All groups share one centre, and each spreads out both ways along 14 directions, with some noise.
(in the rows, 128 means zero)
Some rows, each with its group after it:
[ 96 118 141 185 144 127 144 107 106 107 135  73  87 138 135 100 130 112
 119 127 110 173  92 114 127 175]
(3)
[137 118 122 119 160 120 121 127 196 195 118 124  70 154 179 165 113 126
 124 146 133 136 177 117 130 106]
(4)
[169 104 163 121 126 172 155 120 139 102 104 189  82  97 117  74 157  95
 137 116 116  95 115 111 127 146]
(2)
[176 154  83 169 128 120 133 161  98  93 130 133 152 125 131 112 152 149
 146 197 105 113 142 177  61 111]
(2)
[122 121 116 133 159  68 105 121  86 153 131  95 104 118 186 168 148 112
 124 113 135  93  69 124 138 134]
(1)
[140 156 151 175 124 122 159 152 129 117 122 100 159 149  85 117 167  90
 126 146 157 138 165 166 103 108]
(1)
[166 112 165 179 130 105 143 174 129 107 107 129 176 155 142 142 116 130
 108  85 111 162 144 175  72 103]
(4)
[179 128 150 134 138 128 180 150 106 130 141 156 200 137 157 108 161 107
 114 133  94 144 126 145  94 105]
(4)
[123 122 140 105  93 111  75 179 151 146 112  96 166 135 124 175 105 150
  98 103 108 149 168 146 156 128]
(0)
[136 136 191 133 128 123 102 144 142 168  87 171 128 176 121  96 140 159
 144  88 153 152 181  75 109 158]
(2)
[102 158  79 124 148 109 102 128 131 135 129 136 137 133  72 154  88 189
 150 125 194 110 177 134  92  95]
(4)
[125 125 126  63 133 143 103 134 146 132 143 133 103 102  70 119 127 122
  63 101 140 107 126 151 159 153]
(0)
[143 153  96  76 151 121 150 123 106 153 163 149 180  99 117  86 166  78
 108 145 152  75 123 122 152 151]
(1)
[137  84 124 130 138 100 155  88 139 112 155 185 103 109 100 108 149 110
  69  72 118 127 107 174 117  86]
(4)
[101 141 136 170 125 164 192 115 129 104 130  90 146 126 118 108 108 107
 176 156 120 162 142  90 126 138]
(3)
[164 102 127 160 192  99 149 115 123 156 111 167  97 138 155 134 132 102
 143  79 196  91 121 124  69  97]
(4)
[119  96 124 163  96 163 143 112 145  82 121 139  67  99 112 106 133 134
 152 143 113 139 118 116 140 137]
(1)
[135 128 132 110  89 124  83 177 146 131 110  93 165 102 134 142 144  96
 106 145 108 103 131 169 188 164]
(2)
[131 129  93 148 157 122 109  97 100 111 150 128  82 125 118 100 139  83
 128 129 206  91  87 126 128 134]
(1)
[140 101 169 128 113 162 156 167  96 115 137  76 176 121 117 136 115  86
 103  90 130 197 140  78 153 107]
(0)
[154 140 117 122 120 136 130 124 151 155 141 169 150 166 159 106 147 160
 117 197  87 153 156 152  98 119]
(4)
[182 103 105 177  89 160 112 159 137 117 105 161 197 146 136 114 143 119
 149 183 145 153 169 161  95  93]
(2)
[182 137  84 137 129 132 125 150 121  82 139 149  82 112 118 131 130 133
 135 170 127  90 137 164  92  85]
(2)
[157 147 110 166  77  84  89 171 116  89 159 134 126 168 158  93 132 125
 117 149  99 156 139 122 145 139]
(3)
[188 161 115 137 129 140 119 160  89  74 159 167 127 163  84  79 112 139
 114 148 145 145 158 117  78  99]
(0)
[ 64 183 155 116 100  58 107 111  93 145 123  97 133 130 111 149 177 157
 144 118 101 104 106 132 173 148]
(4)
[142 142  93  99 144 125 170 129 127 123 170 137 168 112  98 121 117 137
  91 155  86 140 158 166 100  85]
(4)
[144  96 100 127 104 142  97 128 137 130 128 143 182 120 135 129 154 105
 103 149 150 115 105 193 138 125]
(0)
[172 168 169 100 107 138 114 185  94  66 130 123 129 116  70 129 138 113
  99 108 123  98 119 162 130 113]
(3)
[152  96  82 141 117 128 125 125 108 103 191 135 153 127 141  66 148  80
  55 137 120 166  93 142 147 160]
(0)
[138 181 144 132 191 136 168 147 128 149 100 118 130 128  84 121 120 131
 160 139 169  94 188 118  67 129]
(1)
[177 177 123 120 171  57 130 141 112 141 134 152 135 135 135 146 128 129
 139 146  92  83 173 158  79  64]
(3)
[175 107 105 198 131 119 116 159  76 101 113  97 174 125 137 112 140 104
 132 166 119 152 138 157  78 114]
(2)
[128 116  91 103 114 148 151 155 155 154 126 128 168 101 161 140  93 175
 157 160  62 156 187  78 130 137]
(1)
[134 101  83 135  82 131  88 149 123 133 128 142 168 134 125 177 175 169
 108 155 178 131 118 191 126  77]
(1)
[160 120  74 157 192 100 124 152 138 169 114 113 161 130 166 157 126 121
 129 139 195  86 136 182  65 123]
(0)
[169  91  93 117  81 149 116 143 142 118 152 199  80 132 119 114 213 147
  74 149 174 125 110 166 135  95]
(0)
[112 152 153 196  99  74 167 139 117 106 132 144 147 155 137  79 154  95
 179  73 151 135 155  64 144 153]
(4)
[123 126 143 119  68 137 114 155 173 132 106 153 134 121 126 101 158 178
 117 144  48 144 158 147 146 185]
(2)
[123 152 146 148 157 128 112 140 161  93 111 107  88 154 105 156  41 139
 132  97 144 127 150 156  89 116]
(2)
[ 82 156 134 141 153 115 108 109 172 160 106  85  93 144  92 173  90 114
 160 120 205 111 182 125 136 100]
(3)
[146 165 144 112 128 127 133 119 118 126 161 152 196 180  97 130 128 112
  92 146 156 157 145 181 104  55]
(3)
[133 108 153 132 126 103  79 101 138 108 125 152  13 141 107 150 130 163
  85 101 113 119 101 170 117  85]
(1)
[111 108 162 184 125 119 130 130 109 101 101  62 108 111 119 162 135 103
 129 107 120 139  92 154 131 122]
(4)
[104 175 131 124 111  91 107 159  99 141 131  84 106 137  91 157 190 180
 105 148 131 127 134 149 135 128]
(2)
[111 131  95  75 190 113 120 138 171 182 119 115  88 101 116 164 106 195
  88 112 111  90 150 161  95 162]
(0)
[120 156 175 148  91 107 107 166 155 129 112 108  98 178 120 151 109 141
 147 103 135 176 204  75 149 100]
(0)
[147 121  86 111 115 115 139 137 101 135 158 141 158 103 145  98 183 123
  93 170  91 125 105 140 139 140]
(2)
[113 147  82  81 141  86 145 102 130 152 184 129 125 110 118 142 134 126
  88 156  90 122 151 149 154  86]
(4)
[ 64 119 119 140 117  77 124  82 160 186 128 127 113 139 148 148 139 124
 160  94 179 132 149  83 177 123]
(4)
[161 182 131  72 134  79 116 182 107 160 138 138 184 134 143 139 147 145
 100 132  84  91 155 145 124 133]
(1)
[120 158 144 127 115  97  54 129 139 125 143 124 129 194  93 157 124 132
  74 117 196 129 117 205 127  94]
(3)
[183  73 154 168  75  76  65 190 113 145  90 134 122 154 182 165 200 144
 100  98 130 158 134 142 131  97]
(3)
[154 196 158  83 182 101 159 164 137 169 124 119 114 136 100 143 126 128
 132 124 121  98 210 105  93  95]
(1)
[133 162 112 105  90  95  96 143 110 146 179 132 175 190 149 161 148 123
 105 153 171 161 144 122 161  60]
(3)
[147 123 121 115  47 143 109 186 142 106 157 127  99 137 110 126 163 122
 104 132 148 173 178  76 193 104]
(1)
[155 103 188 154 142 104 116 117 100 170  88 170 128 155 130  91 184 147
 117 101 121 157 142 112  93 131]
(2)
[126  91 115 145 144 163 154  67 108 118 113 118  50  78 122 142 170 126
 139 182 107 112  72 149 119 100]
(4)
[153 172 139 131 141  99 114  72 140 126 116 216 125 142 111  69 120  90
 187 155 126  69 166 127 114  97]
(0)
[100 101 130 144 120 122 143  74 142 162  89 126  90 106 152 201 152 146
 186 163 113 114 125 136 132  48]
(0)
[156 116 142  87 123 101 104 175 125 132 118 147 108 113 135 147 139 177
  82  73  87 108 118 142 121 147]
(4)
[138 137 142 123  78 126 126 181 102 105 155  80 135 141 107 165 136 120
 109 129 129 187 168  93 168  67]
(3)
[141 188 152 112 166 130 119 151  81 137 115 134 156 160 104 112 141 149
 142 131 181  93 122 118  80 153]
(0)
[132 114  82 113 154 118 106  96 116 152 181 146 103 155  91 114 131 112
  79 127 211 162 159 102 133  70]
(2)
[191 137  97 102 168  71 102 187  68 138 146 135 116 127 173 149 154 183
  80 121  94 104 109 147  75 119]
(1)
[ 94  83 138 162 134 124 111 126 140 139  94  81  95  93 164 117 141 107
 127  96 115 120  79 121 159 228]
(3)
[112  96  80 169  70 145 151 135 163 113 152 137  81 112  94  88 210 145
 100 163 152 156 137 143 154 160]
(1)
[158 118  53 114 137 109 141 181 108 159 169 119 197 121 166 112 162 146
  79 159 121 148 144 130 112 149]
(1)
[139 115 121  94  86  84 101 127 176 145 159 161  46 129 143 142 133 123
  97 108  87 144 186  92 194  75]
(0)
[125 145 176 113 144 155 145  97 150 121 136 158 156 158 108  95 125  42
 113 100 203  98 102 147 145 136]
(2)
[148 124 143 141 134 136 132 142 156 125 110 170  84 161 150 139  80 183
 166  96 119 148 169  89  86 107]
(2)
[108  98 144 161 115 185 137 151 157 118 100  91 205 122 103 111 111 117
 119 125 144 167 136 159 121 183]
(0)
[152 183 164 113  72 139 107 197 122 111 133 149 206 197 106 124 137 175
 117 136 136 165 170 133 112 119]
(3)
[143 130 101  98 137 116 116 140 127 178 137 143 152 146 128 169 164 146
 104 140 190 120 151 150 115  66]
(1)
[ 87 146 111 154 128  99 147  64 103 118 144 148 109 112 114  74 159 124
 160 142 123 109 100 113 136 151]
(4)
[146 186 168 108  86  84  65 151 140 119 128 182  90 164 109  72 153 104
 140 108 135  80 160  98 178 161]
(0)
[117 129  83 100 144 160 144 127 119 150 133  81 147  76  97 137 160  80
 123 164 174  94 127 126 165 137]
(2)
[124 109 161  85 126 124  91 103 137 140 137 139  92 119  82 135 167  71
  55  83 175  95  85 177 177 120]
(3)
[144 152 135 170  76  80 105 158 106 101 126 126 124 160 189 147 167 130
 159 145 114 113  98 138 142 118]
(3)
[111 109 119  88 107 113  97 111 146 166 161 137 100 142 126 145 155 119
  75 115 157 151 130 116 185 101]
(3)

New rows. What belongs after each?
[ 71 136  64 178 123  57 107  78 109 116 149 150 140 132 102 103 115 159
 174 114 165 120 136 113 127 133]
(4)
[148 193 102 124 162 100 103 152 123 124 124 148  89 142  85 108 145 160
 133 142 175  61 153 150  83 147]
(1)
[110 137 119 128  83 173 144 130 161  89 131 151 116 129 115  90 122 167
 143 153 102 137 127 123 138 181]
(3)
[143 102 144 120 145 148 153 171 133 138 138  86 105 114  97 133 129 144
  55  99 109 186 155 127 112 134]
(1)
[168  82 140 163 163 106 113 108  80 163  93 146 124 122 102 136 186 151
  93 143 122 144 136 181  54  66]
(2)
[117 120  93 107 101 130 110 156 165 145 144 111 155 122 123 138  93 150
 110 138 103 164 194 117 158 131]
(3)
[130 123  74 192 100 106 118 121 168 137 152 158 158 180 155  97 130 146
 137 181 130 184 180 144 106 115]
(1)
[101 139 111 117 134 106 167 133 122 149 125  78 119  64 163 134 143 106
 163 141  71  96 127  79 173 173]
(1)
[135 115 133 102  95 108  94 178 139 157 150 119  66 166 132 196 162 182
  70  99 157 182 163 113 154  64]
(0)
[101 138 163  96 152 119 101  90 182 189 101 145  46 147 128 142 145 145
 111 133 118 107 133 146 142 143]
(4)
[211 146 111 122 170 117 148 150 132 117 144 203 136 135 126  60 121  96
 124 130 129  99 171 127  73 115]
(0)
[136 117 136 108 138 148 139 138 127 113 116 139 123  93 112 105 135 145
 103 116  85 105 103 154 114 172]
(3)
[ 59 157 112 122 101  85 104 106 119 152 134 126 192 138  95 128 128 176
 147 111 148 127 142 124 150 149]
(4)
[156  86 152 165  81  90  81 132 155  94 135 160 115 149 166  89 123 108
  79 112  37 170 118 173 150 145]
(2)
[180  77  95  92 148 178 131 120 194 162 131 178  44 123 156 135 128 152
  97 179 110 143 161 135 106 101]
(4)
[146 158 133  70 122 111  90 143 151 146 153 180 134 153 105  89 124 120
  96 112 139 116 172 117 150 142]
(0)
[164  88 120 175 145 140 140 134  83 132 131 132 185 155 159 127 156 108
 116 131 183 161  90 152  78  94]
(1)
[152  88 127 148 134 155 106 121 117 140 131 142  36 150  94 122 168 144
  91 121 204 174 140  96 110  94]
(3)
[179 115 208 128 109 181 171 160 144 135 105 167 161 158 135  96 179  94
 103 112 130 156 134 137 115 126]
(4)
[129  93  88 170  96 155 121 154 152  91 111  99 113  79 128 121 124  94
 156 150 136 113 135 138 153 165]
(0)
[ 98 172 131 184 157  75 114 112 109 105 164  94 131 185  95  86 107 133
  83 122 122 176 130 165  90 150]
(2)
[118 146 124  57 125 110 123 123 151 175 127 150 182 110 139 158 117 145
 123 143  70 106 156 147 148 108]
(1)
[ 85 156 150 140  97  70 128 128  89 128 139 100 203 135 143 109 160 129
 126 110  75 140 101 130 164 181]
(4)
[107 140 140 139 159 187 155 146 135 136  93  85 109 131  77 155  94 198
 157 136 156 155 172  99  67 131]
(3)
[134 115 152 172  85 107  65 187 139 113  73  95  80 141 140 175 140 167
 138 100 138 125 135 141 131 143]
(3)
[ 80 145 114  76 146 103 134 109 141 205 147 119 148 128 137 135 153 152
 112 134 134 125 140 105 160 160]
(2)
[156 163 174 141  50 112  94 180 126  66 123 148  97 155 102 120 164 136
 116 119 103 118 124 162 148 117]
(3)
[162 119 141  97 146 138 183  74 117 141 169 194  95 127  85  83 176 106
  87 140 120 144 140 127 114  57]
(3)
[143 161 139 168 108 102 112 205 109  98 102  58 183 141 132 184  98 125
 167 134 128 138 170 134 114  95]
(3)
[139 113  70 161 115 161 143 137 143  89 128 136  64 100 131 102 117 159
 173 169 122 120 145  90 112 149]
(3)
[201 115 152  81 169 145 100 182 120 164 100 124 111 134 176 166 147 138
  85 134 119 103 112 147  98 129]
(4)
[123 164  84 108 139 151  92 178 125 117 127 100 111 123  88 116 118 191
 115 143 168 101 141 124 108 204]
(0)
[108 127 156 131 120 128 125 105 115 118 135 101 121 130 100 146  99 123
 122 125  91 172 140 121 141  81]
(0)
[113 144 114 117 146  95 162  93 109 143 165 130  87 126 161 109 148 127
 132 151  83 127 108  88 137 136]
(3)
[125  55 128 118  64 179 121 152 130 122 106  99 176  79 130 163 175  94
 104 125 146 137  84 159 186 131]
(0)
[150 109 161  96 145 179  96 159 157 179 106  70 141 152 152 191 123  96
  71 158 153 158 140 160 141 103]
(4)
[ 84 170  88 103  95 184 177 143 190  82 168 116 107 123  94 150  87 161
 146 163 138 123 142 143 149 125]
(2)
[170 151 108 128  71  94  79 162 139 111 126 179 116 156 144 164 159 133
 149 146 170  82 140 164 145  52]
(3)
[134 134 117 123 147 116 117 113 118 141 147 129 198 138 121 113 122  83
  99 134 145 128 121 169 127 121]
(1)
[117 169 146 105 138 107 124 135  90  95 172  76 118 137 100 141 115 125
  73 132  90 147  98 151 140 118]
(3)
[125  73 125 129 111 155 109 124 167 129 102 129 135  88 112 125 136  76
 115 101 162 105 119 159 167 153]
(3)
[ 97 128 109 138 193 129 105 114 141 169 111  90  80 133 110 137  96 144
 123 121 183 124 146 119  95 160]
(3)
[125 109 162 145 108 127 130 150 157 135  82 102 156 117 196 147 114  95
 160 116  81 120 119 126 158 175]
(2)
[ 78 112 109 131 122 126 138  97 185 156 141 117 134 132  96 152 103 130
 114 118 150 166 178 140 152  91]
(4)
[172 130 163  87 172 134 146 175  49 135 128  92  83 105  95 152 168 139
  79  95 131 131 122  87 104  99]
(3)
[121 127  88 116 180  75 139  78 160 202 128 163 155 121 185 145 127 115
 152 144 127  81 136 150 116 111]
(3)
[138 152 121 103 129 162 111 184  92  73 113  70  62  90  75 188 111 169
 130 125 149  85 108 137 118 110]
(3)
[110 152 120  96 156 134 104 129 121 160 135 113  77 153 112 157 120 190
 111 133 169 131 136 103 109 124]
(3)
[149 187 134  73 170 137 143 190 112 152 126 112 127 112  85 112 143 139
 123 109 170  77 166  84 118 180]
(1)
[164 139  97 106 102  66  58 197 115 143 164 123 119 161 167 139 159 128
  72 110 155 129 139 124 166 134]
(0)
[106  59 118 125 163 191 191 107 150 150 119  92 144  63 108 118 105 120
 105 129  97 176 145 109 116 153]
(3)
[109 150 110 103 123  72  96 128 119 144 133 178 157 135 125 107 134 216
 120 104  84 109 133 143 114 169]
(4)
[167 144 120 122 127 156 121 143 143 113 136 143  91 141 127  90 129 131
 114 184 100 142 155 128 114 147]
(4)
[117 159 128 135 145 151 125 135 125 110 114  89  86 143  81 174 105 147
 150 140 192 117 140 139 101  85]
(3)
[143  84 113 187 101 127 111 135 114 127 107 127  90 137 187 141 187 117
 163 131 183 129  88 105 139 133]
(3)
[122 174 163 105 162 121 158 123 130 143 132 107 223 145  85 140  90 106
 108 131 110 142 167 180  97  87]
(3)
[ 96  80 159 192  83 152 199  93 168 152  85 174 162 141 141 133 166 164
 196 113 139 176 157 107 111  91]
(4)
[166 159 139 130 152  49  94 140 131 111 133 142  57 117 102 107 133  86
 100 102  97  77 156 154 131 123]
(3)
[125 189 179 119 137 121 117  70 106 119 112 194 127 159  89  64 159 115
 160 145 142  73 101 140 108 142]
(0)
[156 125  86 167 132  79  57 116 135 122 146 189  33 194 137 129 150 196
  97 136 174 128 122 183  74  80]
(1)
[143 111  83 152  94 165 162 148 139  81 167 135  53  98  80  65 167 116
 115 155 141 156 159  88 149 150]
(1)
[182 168 132 106 148 111 121 171  55 128 138 131 218 148 148 113 156 126
 102 154 110 114 104 148  88 135]
(4)
[192 100 171 115 125 179  80 172 142 148  85 168 115 172 146 141 155 155
  98 125 169 135 123 151  89 121]
(4)
[158 154 101 105 106 151 144 166 131 108 161 154 211 138 106  85 103 123
 122 156 116 156 185 112 127 121]
(3)
[106 176 152  59 103 136 106 112 115 154 138 147  93 133  98 129 198 153
 110 174 122 103 115 123 173 133]
(4)
[ 95 155 120  78 101 115 133 122  64 138 146 122 189 100 101 138 183 158
 121 141 112 102  91 126 155 124]
(4)
[168  99 129 121 171 142 147 125 122 142 103 144 110  92  98 133 141 111
 115 113 154 101 143 139  88  97]
(3)
